The rows of each matrix lie in a flat space through zero, up to rounding. After each matrix: how many dimensions does the smallest such space have?
(in the rows, 128 means zero)

[[214  85  95 139  93 122 187 124 118 139  74 185  81 134  79 124 155 155
   95 160]
 [ 85 181 173 105 124 186 112  81  73 138 149  99 150  85 156  91  84 111
  205 121]
 [ 95 173 146 106 146 145 113 131 103 148 167 109 137 116 150 115  99  99
  148 127]
 [139 105 106 161 133 111  66 183 177 144 148 123  83 123 124 182 151 123
  100 167]
 [ 93 124 146 133 149 171  47 163 115 150 160 115  96  74 171 142 108 111
  160 137]
 [122 186 145 111 171 131 133 135 108 140 167 128 151 127 156 120  83  75
  147 120]
 [187 112 113  66  47 133 236  93  79 140  64 164  89  91 106  62 156 149
  112 126]
 [124  81 131 183 163 135  93 124 149  91 107 142 152 151 128 157 125 156
  140 111]
 [118  73 103 177 115 108  79 149 181 121 121 113 109 163  89 176 175 177
   90 153]
 [139 138 148 144 150 140 140  91 121  96 111 140 169 127 143 122  99 120
  171 104]
 [ 74 149 167 148 160 167  64 107 121 111 152  96 164 106 166 135  91 118
  195 110]
 [185  99 109 123 115 128 164 142 113 140  96 174  88 112 118 120 138 131
  107 140]
 [ 81 150 137  83  96 151  89 152 109 169 164  88  85  73 153 112 134 114
  134 144]
 [134  85 116 123  74 127  91 151 163 127 106 112  73  69 142 143 172 144
  122 142]
 [ 79 156 150 124 171 156 106 128  89 143 166 118 153 142 141 116  91 117
  147 117]
 [124  91 115 182 142 120  62 157 176 122 135 120 112 143 116 182 147 147
  115 152]
 [155  84  99 151 108  83 156 125 175  99  91 138 134 172  91 147 172 165
   82 125]
 [155 111  99 123 111  75 149 156 177 120 118 131 114 144 117 147 165 126
   76 131]
 [ 95 205 148 100 160 147 112 140  90 171 195 107 134 122 147 115  82  76
  149 143]
 [160 121 127 167 137 120 126 111 153 104 110 140 144 142 117 152 125 131
  143 134]]
 : 7

[[190 111 160 108 157  43  36 183  95 120 118 180 168 106 155 145 158  96
  104  82]
 [111 119 134 132 129 176  95  51 128  58 125  98 146 118 137 127 106 129
  125 114]
 [160 134  79  55 190  65 121 165  86 134 119  98 143  86  88 118 150 201
   55 134]
 [108 132  55 155  63 153 152 112 184 111 132 167  99 177 122  96 145 160
  122  92]
 [157 129 190  63 185 154 151 186 137  65 142 169 185 115  97 183 194 105
  136 138]
 [ 43 176  65 153 154 161 188 140 111  56  70  82 171 123 167 132  90  24
  127 101]
 [ 36  95 121 152 151 188 157 123 134  12  96 133 153 164 161 152 159 131
  147 116]
 [183  51 165 112 186 140 123 139  78 104 151 125 143  69  90 175 130 152
  139 176]
 [ 95 128  86 184 137 111 134  78 120 220  93  62  98 158  97 115 102 160
  160  86]
 [120  58 134 111  65  56  12 104 220 215 126 177  98  89 136  48 121 216
   87 136]
 [118 125 119 132 142  70  96 151  93 126 117 106 137 127 111 111  87 133
  131  96]
 [180  98  98 167 169  82 133 125  62 177 106 108 144  72  85 160 102 161
  110 119]
 [168 146 143  99 185 171 153 143  98  98 137 144  65 194 175 130 177 175
  151 150]
 [106 118  86 177 115 123 164  69 158  89 127  72 194 102 158  93 107 106
  147 159]
 [155 137  88 122  97 167 161  90  97 136 111  85 175 158 105 180 159  88
  107 107]
 [145 127 118  96 183 132 152 175 115  48 111 160 130  93 180  95  98 115
  102 158]
 [158 106 150 145 194  90 159 130 102 121  87 102 177 107 159  98  68 119
  153 150]
 [ 96 129 201 160 105  24 131 152 160 216 133 161 175 106  88 115 119  80
   77  58]
 [104 125  55 122 136 127 147 139 160  87 131 110 151 147 107 102 153  77
  132  73]
 [ 82 114 134  92 138 101 116 176  86 136  96 119 150 159 107 158 150  58
   73  50]]
 : 16

[[141 104 108 166 182  97 135 114 124 140 198 120 124 124  96 132  99 147
  108 127]
 [104 121 142  28 141 140 139  70 147 153 108 152  23 127  72 114 207  71
  188 150]
 [108 142 195  93 114 187  83  95  86  88 175 136  86 110 102 114 157 104
   88 138]
 [166  28  93 130  99 108 122 146 130 179 126  84  96 132 152 166 146 101
  138 173]
 [182 141 114  99 112  78 129 109 128  66  93 155 117 157  64 104 103 159
  130  94]
 [ 97 140 187 108  78  38 101 133 162 144 115 146 159  99  97 117 101 155
  145  90]
 [135 139  83 122 129 101 117 168 126 149 175 156 130 116 152 149 156 134
  147 134]
 [114  70  95 146 109 133 168 144 121 166 121 119 111 130 166 117 107 148
  111 117]
 [124 147  86 130 128 162 126 121  62 150 171 148 111 116 128 100  59 106
  102 123]
 [140 153  88 179  66 144 149 166 150 171 118 163 131 148 132 118  65 119
  139 152]
 [198 108 175 126  93 115 175 121 171 118  52 159  95 160 171 158 135  91
   75 120]
 [120 152 136  84 155 146 156 119 148 163 159 178 138 131 195 137 127 115
   84 160]
 [124  23  86  96 117 159 130 111 111 131  95 138  78 207 128 110 189 115
  154 132]
 [124 127 110 132 157  99 116 130 116 148 160 131 207 137 144 163 115 122
  160 164]
 [ 96  72 102 152  64  97 152 166 128 132 171 195 128 144  80 144 128 194
  142 109]
 [132 114 114 166 104 117 149 117 100 118 158 137 110 163 144  62 116 156
  110 114]
 [ 99 207 157 146 103 101 156 107  59  65 135 127 189 115 128 116 157 143
  134 120]
 [147  71 104 101 159 155 134 148 106 119  91 115 115 122 194 156 143 127
   96  86]
 [108 188  88 138 130 145 147 111 102 139  75  84 154 160 142 110 134  96
   66 146]
 [127 150 138 173  94  90 134 117 123 152 120 160 132 164 109 114 120  86
  146 121]]
 : 16

[[117 111 122 128 124 143 149 141 189 110 134 108 145 111 108 148 114 146
  157  88]
 [111 102 143 102 126  70 100 138  90 129 130 133 151  91  92 153 105  96
  109  83]
 [122 143  92 165 105 141 101 124  95 135 141 156 102 156 117  79 158 113
  191 105]
 [128 102 165 148 147 116 156 100  57 118 152 127 116 114 189 161  42  96
  118 133]
 [124 126 105 147  97 143 158 130  86 124 141 128 118 161 130 142 101 143
  190 135]
 [143  70 141 116 143  78 142 111 129 163 121 127 121  69 107 125  90 126
  107 145]
 [149 100 101 156 158 142 146 109 135 179  99 140 105 185 172 109  70 180
  154 128]
 [141 138 124 100 130 111 109 109 119 120 202 112 132  91  43 121 154 176
  138  66]
 [189  90  95  57  86 129 135 119 100 194  99 119 212 120 139 128  94 121
  178 152]
 [110 129 135 118 124 163 179 120 194 125  76  97  99 124 189 155 127 185
  100 234]
 [134 130 141 152 141 121  99 202  99  76  87 150 170 133  92 137 177 121
  159  82]
 [108 133 156 127 128 127 140 112 119  97 150 108 104  65 126 140 156 127
  116 141]
 [145 151 102 116 118 121 105 132 212  99 170 104 152  99  69  68 168 133
  149  66]
 [111  91 156 114 161  69 185  91 120 124 133  65  99  57 153 153  63 139
  102  96]
 [108  92 117 189 130 107 172  43 139 189  92 126  69 153 108 100 125 123
   80 113]
 [148 153  79 161 142 125 109 121 128 155 137 140  68 153 100  34 188 176
  182 118]
 [114 105 158  42 101  90  70 154  94 127 177 156 168  63 125 188  60  91
   95 183]
 [146  96 113  96 143 126 180 176 121 185 121 127 133 139 123 176  91 117
  167 141]
 [157 109 191 118 190 107 154 138 178 100 159 116 149 102  80 182  95 167
   27 127]
 [ 88  83 105 133 135 145 128  66 152 234  82 141  66  96 113 118 183 141
  127 108]]
 : 14

[[197  90 124 151 115 148 165 102 147  81 153 128 122 170  93 116 163  87
  207 210]
 [ 90 167 114 128 133 127  80 141 117 160  92 141 135 111 154 150 115 169
   75 114]
 [124 114 107 146 127 138 109  73 161 117 128 142 132 149 126 144 133 160
  162 156]
 [151 128 146 128 124 118 147 165 102 126 135 136 103 126 135 114 120  87
  119 132]
 [115 133 127 124 141 120 136 154 118 133 117 120 128 116 132 122 122 133
  108 103]
 [148 127 138 118 120 137 144 139 123 122 137 109 141 128 109 120 146 104
  137 138]
 [165  80 109 147 136 144 175  93 166  78 145 108 140 161  85 114 163 123
  209 171]
 [102 141  73 165 154 139  93 114 151 124  74 144 139 141 137 153 136 201
  125 161]
 [147 117 161 102 118 123 166 151 113 124 160 103 130 117 111 105 132  79
  132 103]
 [ 81 160 117 126 133 122  78 124 124 161 101 145 131 111 158 151 106 174
   80 101]
 [153  92 128 135 117 137 145  74 160 101 159 127 129 154 107 125 141 118
  190 156]
 [128 141 142 136 120 109 108 144 103 145 127 171  83 126 168 133  93 111
   99 130]
 [122 135 132 103 128 141 140 139 130 131 129  83 172 113  98 122 154 130
  123 106]
 [170 111 149 126 116 128 161 141 117 111 154 126 113 138 115 110 136  76
  153 149]
 [ 93 154 126 135 132 109  85 137 111 158 107 168  98 115 175 145  88 153
   78 106]
 [116 150 144 114 122 120 114 153 105 151 125 133 122 110 145 130 113 119
   89 105]
 [163 115 133 120 122 146 163 136 132 106 141  93 154 136  88 113 165  99
  160 152]
 [ 87 169 160  87 133 104 123 201  79 174 118 111 130  76 153 119  99 116
   38  39]
 [207  75 162 119 108 137 209 125 132  80 190  99 123 153  78  89 160  38
  208 163]
 [210 114 156 132 103 138 171 161 103 101 156 130 106 149 106 105 152  39
  163 195]]
 : 5

[[147 146 164 132 160 117 126  74 139 133 143 152  88  94 121 102 160 161
  106  86]
 [146 123 107 101 149 112 122 133 162 137  94  83 131 136 118 134 127 114
  144 174]
 [164 107 135 106 108 112 131 114 117 124  84  93 139 132 108 163 122 120
  133 156]
 [132 101 106 137 126 107 136 147 166 124 113  85 130 150 125 119 133 125
  114 169]
 [160 149 108 126 168 137 136 120 112 153 113 109 160  92 117 130 113  92
  150 130]
 [117 112 112 107 137 144 135 129 138 126 100  95 107 147 131 132 117 116
  113 165]
 [126 122 131 136 136 135 155 109 133 118 120 117 104 129 127 104 146 105
  107 129]
 [ 74 133 114 147 120 129 109 186 153 142 162 148 132 161 148 127 126 132
  133 127]
 [139 162 117 166 112 138 133 153 105 130 147 129 198  96 118 127 108  97
  176 121]
 [133 137 124 124 153 126 118 142 130 142 119 122 140 148 138 164 136  90
  117 121]
 [143  94  84 113 113 100 120 162 147 119 121 104 160 144 128 122 107 148
  150 172]
 [152  83  93  85 109  95 117 148 129 122 104 114 147 150 126 141 108 149
  151 166]
 [ 88 131 139 130 160 107 104 132 198 140 160 147  64 151 145  94 165 177
   94 118]
 [ 94 136 132 150  92 147 129 161  96 148 144 150 151 125 124 140 104 123
  154 120]
 [121 118 108 125 117 131 127 148 118 138 128 126 145 124 125 124 103 138
  148 145]
 [102 134 163 119 130 132 104 127 127 164 122 141  94 140 124 167 129 151
  111 116]
 [160 127 122 133 113 117 146 126 108 136 107 108 165 104 103 129 119 101
  163 141]
 [161 114 120 125  92 116 105 132  97  90 148 149 177 123 138 151 101 178
  136 115]
 [106 144 133 114 150 113 107 133 176 117 150 151  94 154 148 111 163 136
  124 114]
 [ 86 174 156 169 130 165 129 127 121 121 172 166 118 120 145 116 141 115
  114  81]]
 : 10

[[ 57 136 142 116 137 171 146  98 152 122 160 152  76 120 110 116  98 198
  183 127]
 [136 126 117 122 120 128 129 130 113 120 116 125 130 117 145 135 132 108
   99 127]
 [142 117 152  95 151 109 152 133 143 111 137 111 145 109 131 108 130 144
  107 129]
 [116 122  95 158 117 146  96 124 127 139 108 135 105 151 137 132 129 107
  137 132]
 [137 120 151 117 151 113 137 131 151 128 140 116 141 129 114 108 126 150
  139 129]
 [171 128 109 146 113 112 109 141  98 140 100 112 152 132 139 147 139  71
   93 125]
 [146 129 152  96 137 109 156 134 124 113 137 116 151 102 131 124 130 134
  101 125]
 [ 98 130 133 124 131 141 134 121 144 123 144 143 110 131 122 120 123 159
  154 131]
 [152 113 143 127 151  98 124 144 159 128 132 117 154 146 120 104 144 135
  135 135]
 [122 120 111 139 128 140 113 123 128 134 114 124 112 135 134 126 123 117
  127 129]
 [160 116 137 108 140 100 137 144 132 114 121 111 157 118 142 117 143 113
   90 131]
 [152 125 111 135 116 112 116 143 117 124 111 128 146 135 146 137 149  93
  100 132]
 [ 76 130 145 105 141 152 151 110 154 112 157 146  96 117 120 111 112 188
  160 130]
 [120 117 109 151 129 132 102 131 146 135 118 135 117 157 131 119 136 123
  145 136]
 [110 145 131 137 114 139 131 122 120 134 142 146 120 131 115 142 123 142
  154 125]
 [116 135 108 132 108 147 124 120 104 126 117 137 111 119 142 146 123 111
  114 125]
 [ 98 132 130 129 126 139 130 123 144 123 143 149 112 136 123 123 128 156
  156 132]
 [198 108 144 107 150  71 134 159 135 117 113  93 188 123 142 111 156  94
   72 132]
 [183  99 107 137 139  93 101 154 135 127  90 100 160 145 154 114 156  72
   79 137]
 [127 127 129 132 129 125 125 131 135 129 131 132 130 136 125 125 132 132
  137 130]]
 : 5
